The rows are grouped in 3 different ways at once. Each group adds its own fixed numbers to the row, and there is some noise. The rows also spread widely along 10 directions, which tell nothing about the answers.
Known rows, each followed by its group in each grouping:
[ 22  19 -17 -18 -16 -11 -10  15 -13 -12 -15  13   5  -5 -16  18 -28   7
  14   9  14  11  23  37  -2]  j_923 D j_275
[-10 -23  -6   3  -1  18  -8  -9  19  12  16 -16 -12   1  -3   3  -3  11
 -11   7   0  31   1  -5   1]  j_740 C j_546
[  0   3   1  -9   8  17  -5  -4  26   8   2   7 -13  -4   8  -1  -3  -4
  -7  -2  -8  -2 -14  -9  12]  j_411 X j_275
[  7   9  -1  -6  -5 -12 -15   7  -1  -1 -13  12   2  22   2   4  -3   9
   3 -12   4 -26  -5  10 -13]  j_778 D j_619
[  7  19  10 -11   3  15 -29  17 -12   9 -31  18  -8  17  10   6  14  14
 -11  -6  -1 -30 -24 -12   2]  j_466 C j_814
[  5  12  -7  18  -5  -5  11   8 -34 -15 -10  19   8   5 -13  10   0 -24
   0 -10  -6   0  19   4  17]  j_923 V j_814
[-10  -5  10   3  -4   8   3   8 -15  -1  -5  -9  12   6  -9  11  29   5
 -22   5   6   8  -3  -4 -16]  j_778 X j_619
[ 32  20  18  -2 -10  -3  18 -34  24   1 -16   7  15   3   1 -11 -60  -7
  49  -9 -14 -22 -17   6  11]  j_328 G j_546
[ -2 -26  -9 -14  11 -18 -13  11 -16  16   5  -6 -15   8  -1   6  16  16
   4  10  15 -34   0   3 -21]  j_328 V j_814
[ 12 -22   2 -20  29  -8  40  -8  13   1   8 -20 -10 -41  -1  -9  -2 -29
  28  21   1 -34 -12 -14  14]  j_740 G j_546
[ 18  24  -7 -36  11  11   8   5  19 -17 -22  14 -23 -37   2  -1 -29 -11
  17  27  20   3 -10   6  18]  j_466 X j_814
[  3 -10  36  24 -11  11   9  -1 -13  13   0 -28  53  32 -10  12  13   1
 -12   3 -19  10   0  15  -5]  j_411 V j_546
[ 13  16  -4  -7 -11   8  14  -3   2 -15 -15  16   7 -28 -12   5 -13 -13
   0   2   1  28   8   5   5]  j_923 D j_275
[ -4  -4  -7   0  -6  11  -5  -4 -14  -3  -1   5 -12 -10  -6   7   7   6
 -11   8  12  12  -2 -10  -9]  j_328 G j_619
[ -1  -1   2   9  -2   6  -7  -1  -4 -10  -4   0  -5   4   2  -1  -9   3
   3  14  12  -2  -3   6   0]  j_778 D j_546
[ 18  28  -8 -18   5   3  -5   8  18  -7 -17  23  -9   2   4  -2 -19 -16
  11 -15 -11 -21  -7  -6  25]  j_778 C j_546
[ -8   7  -8   7  -1   3 -12   6  21 -18  -4   7 -10  15  10  -1  -9   0
  -7   2  11   8   5  14   7]  j_740 D j_546
[ -8 -16  -8  27  -1   6  -1  -7 -11  -3  14   1   0   7 -10   9  -7 -13
  -8   2  -4  26  18   2  16]  j_466 V j_275
[-16 -10   0   8  12  39  -5   9 -12 -10  12 -24 -19 -16   0   7   0  -2
 -13  50  24  31   2   2  22]  j_328 C j_546
[  6 -17  11  16 -16   3  17 -20 -18   8   6 -10  21  -3 -13   3  -6   5
  10   4  -1  16   5   2 -14]  j_328 D j_546
[  4 -12  18  17  -5   5  13  -3 -17   6  -2  -6  25   8  -4   6  18  -6
  -4  -6 -11  -2  -1  -5  -4]  j_466 D j_546
[ -7 -23   1  -3  11 -17  -3   0  24   1   7  -7  -5  13   9  -9   9   6
   1  -4   8 -29  -9   0 -20]  j_778 D j_546
[  8   0   9 -26  12 -13  22   5  24  -7 -15  -4  16 -13  -3   2  14 -15
  -5  -9   1 -10  -6  -3 -14]  j_466 C j_619
[-12  -9  -8  21 -13  -1 -13  -5 -20  -8   0   3  -2   9 -11   9   0  11
 -11   6  17  23  17   8 -14]  j_328 C j_275
[ -3  -9 -24  -9  28  17  10  11 -19   4  16  11 -37 -37  -2   2  17 -34
  -1   8  -4 -17   2 -33  38]  j_328 C j_275
[ -4  -4  -9  13  -4  -2   5 -21  16 -16   0  11 -14  -5  -2  -8 -20  -4
   6  -1  10  18  -1  -5  -4]  j_328 G j_814
[ -7  -1  -7  -2   2   0 -13  -1  -5 -21  -2 -12 -20   1   0   5 -28  13
  10  39  43   4   7  27 -11]  j_328 C j_619
[ -5   4 -10 -24  17  -1 -13   9  36  -7  -8  13 -29  -5  12 -11   4  -4
  -6  -4   8 -24 -15 -15   1]  j_778 C j_546
[ 11 -21   2  -1  -2  12  -9  -6 -31  31   7 -12  -8  -5  -6  11  -7  18
  17  20   0 -16  -6   1   2]  j_740 D j_275

New rows. What belongs after each?
[ -2 -19  -3   4  -3  -2  12 -24  34  16   6  16   0  -4   2 -12  10  -7
  -8 -40 -26   4 -12 -30  -8]  j_740 D j_275
[ -6 -14 -14 -24   9   0 -14  16  18   6   0  -1 -22  -6   3   3  18   9
 -17   9  12  -4  -2  -3  -8]  j_740 V j_546
[ -7   0 -28 -34  14  18 -45  21  -4  10   0  12 -57  -5  10  10   4  25
 -11  22  28 -17 -11  -6   0]  j_328 C j_619
[-15 -17   1  31   4  18   3 -26  23  -9  19  -8 -12   0   1  -9 -25 -10
   1   9  -3  26  -6 -10  20]  j_778 G j_275
[  8  21   3   2   4   8  22   9  -2 -23 -12   5  10 -11  -6   4 -11 -34
   3   9  -4   6  10   7  29]  j_923 V j_546
[-10   3   5  26 -10  -2  -8   9 -36 -13  -9  -8  11  21  -8  16   7   7
  -7  19  20   3  16  24  -2]  j_740 X j_275
[-12  -5  25  27 -14   4  12 -25  -2 -13 -17   3  13  -1   2 -12   9   5
 -10  -3  10   4 -12 -10 -30]  j_923 D j_546
[ 12  25   5   3 -12   4   4 -13   1 -13 -25  27   6 -10  -6  -4 -20 -13
   3  -8  -6   6  -3  -6   8]  j_778 V j_275
[ -7   8  -9 -11   6 -14  -8  27  32 -24  -9  10   1  16   7  -1  17  -7
 -19  -9  11  -6   5  12  -7]  j_778 D j_546
[  6 -17  12   5  -9   2  12 -21  -1  15  -1 -13  17   0 -12   1  -7  10
   7  -7  -9  10  -6  -4 -19]  j_923 C j_814
[-10 -39  -3  10 -23 -46  18 -21  13   1   0   3  27   6 -16  -5  36  13
 -17 -42   3  14  16  -5 -70]  j_740 D j_546
[ 10  -9 -39 -32 -17 -21 -29  -3  18   4   1  19 -27 -11 -15  11 -23  31
   4   0  21  24  18  15 -31]  j_328 G j_275
[  1 -20   8   5   0 -33  22 -27  26  -8  -3  -6  10   4  -3 -13 -20  -1
  19  -7   9 -11   0  10 -34]  j_923 V j_814
[  9   0  -4  -4  -4   9   4 -10  -9  12   2   9  -7 -10  -7   6  -8  -1
   9  -1  -6  -1  -1  -8   8]  j_328 X j_275
[  3   0 -12   9 -20  10 -15  -8 -19  16  -8  29  -9   4  -9   6  11   5
 -16 -26 -16  16   5 -22   0]  j_740 V j_546
[ 14  26  12   2 -29  35 -23  11 -19  14 -16  11  30  25  -9  25   7  17
 -26 -11 -19  36  -2  11   4]  j_411 D j_619
[  1 -13  -7   8  -4  -8  11 -31   6 -12   6   5 -13 -17  -3  -6 -30  -3
  16   8  20  10   4   8 -17]  j_411 D j_619
[-18  -3  -5   3  -2   7 -10  -7  -5 -14  -9   4 -30  -9   5   0   2  13
 -12  21  35   6  -4   0 -17]  j_740 X j_619
[ -6  42   4  16  -3   6   5  -3  -1 -48 -41  34  -7  -7   5 -11 -10 -21
  -9  -4  20   3  -4  -3   7]  j_923 C j_814
[  0  -9   8  11  16  -5  24 -25  23 -10   2 -13  -5 -11   5 -12 -32 -21
  27  11   6 -16  -6   2  13]  j_740 C j_275
[ 14  16 -11 -33  11  -2 -18  30 -13   0 -19   9 -14  -8  -4  12   4   2
   3  13  10 -33  -1   7  10]  j_778 C j_275
[ -5 -23   0  -6  15  -4   6  -5  19  10  14 -15 -10  -1   2   0  -2   2
   8   7   2 -18  -6   0  -6]  j_923 X j_275
[  1  -5   6   1  -1   2  11  15  10  -8   3 -15  27  10  -7   8  11  -8
 -11   5  -4  16   6  14   1]  j_778 D j_546
[-16 -29  -4  38 -12 -27  -5 -10 -27  -4   8  -8  10  28 -13   8   4   8
  -4  -1  15   3  26  19 -24]  j_740 V j_275
[  3  -1 -10 -20  -4   2   5  -3  10 -14  -7   0 -10 -29  -9   2 -11   3
   2  21  24  25   9   6 -13]  j_328 C j_546
[ -4 -12  -5  -2   7  -7  11  -8  22  14   2  11  -9   6   6  -7  19  -8
  -4 -33 -18 -19 -14 -26  -2]  j_740 X j_814
[ 21 -24  -3 -18   5 -10  -2 -20  -2  26   7 -11 -14 -14  -9   0 -31  15
  39  15   0 -32 -12  -2  -8]  j_778 G j_275
[ 23 -11 -35 -62  14 -19  -5  17  50  20  11   7 -19 -13  -8   5  -7  -1
  11 -21 -16 -13   4  -4   1]  j_778 C j_546
[ 19  25  22  11 -13  35   9 -17 -22  -9 -22  -1   8 -16  -8   4 -39  -3
  21  29   1  14 -12   4  23]  j_923 G j_546
[ -1  12  22   4  -1   2  20   8  -3   2 -19   6  29  12   1   0  40 -11
 -17 -24 -18 -16 -15 -17  -6]  j_328 X j_814
[  6   1   0   7  -9  -6   9  -3 -19 -11  -6  -4  16  -3 -15  10 -11  -5
   8   9  10  11  18  17  -3]  j_328 C j_275
[ 14   8   0   6 -17   5  10  -9 -15  -5 -11   7  17  -6 -21   8 -22  -5
   6   3  -5  34  10   9   6]  j_778 V j_814
[  5  21  10  23  -5  26   7  -1 -14 -16 -13  16  14  -3  -3   7  -6 -24
  -7   1  -9  22   3  -2  33]  j_466 D j_275
[ 21 -23  -1 -10  -8 -29  18 -39  17  26   2  -1   1   1  -7  -7 -34  10
  44 -22 -10 -26  -9  -1 -24]  j_740 X j_814
[ 17  -8  12 -32  -6   8  32  -4  22  14  -3 -16  26 -27 -16   7   9  -2
  -2   0 -16  22  -5  -5 -13]  j_923 X j_546
[ 21  -3   5  -7  -9   2   3 -22   3  16 -11  12   3 -14 -10   1 -15   4
  14 -11 -14  -1 -11 -14  -4]  j_466 G j_275
[  8 -33  -8 -25   9   7 -16 -18  18  38  18  -9 -34  -8   8  -5 -23  32
  26  12   4 -22 -25  -8 -14]  j_328 D j_814
[-11  -2   6  26   2  -4   7   8 -40 -14 -14   2   6   8  -4   4  22 -12
  -9   8  12 -12   6   1   2]  j_740 V j_814
[  1  12  -4  -9  -4  -1  -3   2  27 -29 -18  12  -3 -10  -1  -1  -6  -3
 -11   7  18  25   2   7  -7]  j_466 G j_546
[  6  -9 -20 -32  -9   1 -11  -7  33   7   2   6 -10 -14 -11   9  -8  16
 -14  -7   7  38   6   4 -26]  j_411 C j_619
[ -1  -7  15  -9  26  29   1  10   9   8  -1 -17  -7  -7  10   1  12  -7
  -7  20  -2 -11 -25 -14  22]  j_466 C j_814
[  7   1 -19  -8   5   5  13  18 -17  -1  12   1  -6  -8 -12  14   6 -20
   4   7  -3   2  19   1  25]  j_328 X j_546
[ -3  -4  15  13  13   9   2  13  -9   3   3 -11  12  21   6   5  16 -15
  -7   7  -9 -26  -3   2  16]  j_411 V j_546
[-13  -7 -34  -9  25   7  -9  25 -20 -14  13  12 -44 -20   0  10  19 -24
 -15  14  19  -9  14  -8  23]  j_411 C j_619
[ 13  13  -4 -25  -4  19  -9  21  19  12   0  -6  19  17  -7  21   0   5
 -15  -8 -17  25   3  12  12]  j_328 C j_619
[  3   4  -2  14  -2   0  32 -15 -20 -19  -9  10  -6 -28  -8  -4  -4 -28
  13   7   8   0   8 -10  12]  j_740 X j_546
[ -8 -11  -3   1  -3  16 -22   1   5   4   4 -11 -16   9   2   6  -9  18
  -9  27  16  21   2  11   0]  j_740 V j_546
[ -2   7  -5  -6   4  -5   2  10  -5 -23 -17  -1  -8 -13  -4   3  -6  -3
  -1  28  29   8   7  18  -2]  j_740 V j_814
[  6   5   8   9 -26   8  -3   1 -10  19 -14  16  34  24 -15  16  29  10
 -27 -40 -30  28  -1 -13 -12]  j_466 X j_814
[  3 -10  -3  -8  11 -24  -3   0  17  -3  -5   1  -1   9   1   0  -4  -2
   8  -8   7 -27   3   8 -11]  j_466 C j_275
[ -7   2  -3   5   3   4   0   0   3 -12  -5  10 -10  -2   3  -4   3  -9
  -8   5   8  -1   2  -6   2]  j_328 V j_546
[  1 -33 -12  14  -1 -11  18 -26 -14   9  17  -4  -7 -11 -17   1 -14  -6
  19  -9  -3  10  12  -7  -9]  j_923 C j_814
[ 13 -12  -9  -1   6 -30  13 -16   3  -9  -5   4  -4  -3  -8  -4 -28 -10
  34  -5  11 -21   8  10  -9]  j_466 C j_814
[-11 -15   8  -9  -3  20  -5  -5  33  -1   7 -24   8  -2  -4   8   1  16
 -28  18  12  49  -4  10 -21]  j_411 C j_619
[  1 -18 -12   7  14 -10  19 -20 -28  -5   0   7 -35 -34  -3  -9 -16 -18
  28  19  19 -25   0 -13   7]  j_740 V j_814
[ 22  -7  -1  -5 -12  12 -12 -23 -15  33  -2   8  -5   0  -9   7 -26  17
  20  -9 -15  -2 -11  -7  -3]  j_411 C j_814
[ 23  27  -1 -35  20  16 -12  37   4   5 -18   6  -2   7   6  15  -2 -12
   6   5 -12 -29 -12   7  40]  j_466 C j_814
[ -5  -7  17  17   4   4  23 -11   5  -8  -3  -4  14  -2   2  -7   9 -13
  -3  -6  -4  -1 -10  -8  -5]  j_923 D j_814
[  8  -8 -17 -30  18 -12  30  15  23  -5   7  -1   0 -27  -4   3  18 -29
  -2  -8  -4  -6   6  -4   7]  j_740 D j_619
[-24 -24 -17  20  21 -30  16  16 -14 -28  10   6  -9  -6  -2  -5  38 -30
 -14  -4  18 -26  18  -5  -6]  j_778 D j_275
[ -2   6 -11  10   2 -10  11  11   4 -16   2  15   9   7  -2   4  11 -25
  -7 -19  -6  -2  15   4  11]  j_328 D j_275
[-18   5  12  11  -4  -9 -10  14 -11 -25 -23  -5  12  19   1   2  25  15
 -23  13  33  -1   1  16 -33]  j_328 C j_814
[ -1  -6 -13  -8   0  -8  -6   4   7 -19  -1  -5 -17  -9  -5   4 -18   8
   7  27  29   6  10  20 -11]  j_923 G j_546
[ 13  15  -3 -11  -9 -21  -9   7  -1  -2 -24  15   7  18  -3   4  -1   6
   6 -20   3 -28   4  10 -12]  j_740 C j_546
[  2  -3   9  -5  10 -32  13   0  35 -15  -9 -10  16  10   4  -6  -4  -8
  12  -4   5 -31  -3  16 -13]  j_740 G j_275
[ -2  -2  17   6  11  21 -10   3  12  -2  -2 -16  -2  13  10   1 -15   0
   0  29   7  -2 -10  10  17]  j_466 V j_546
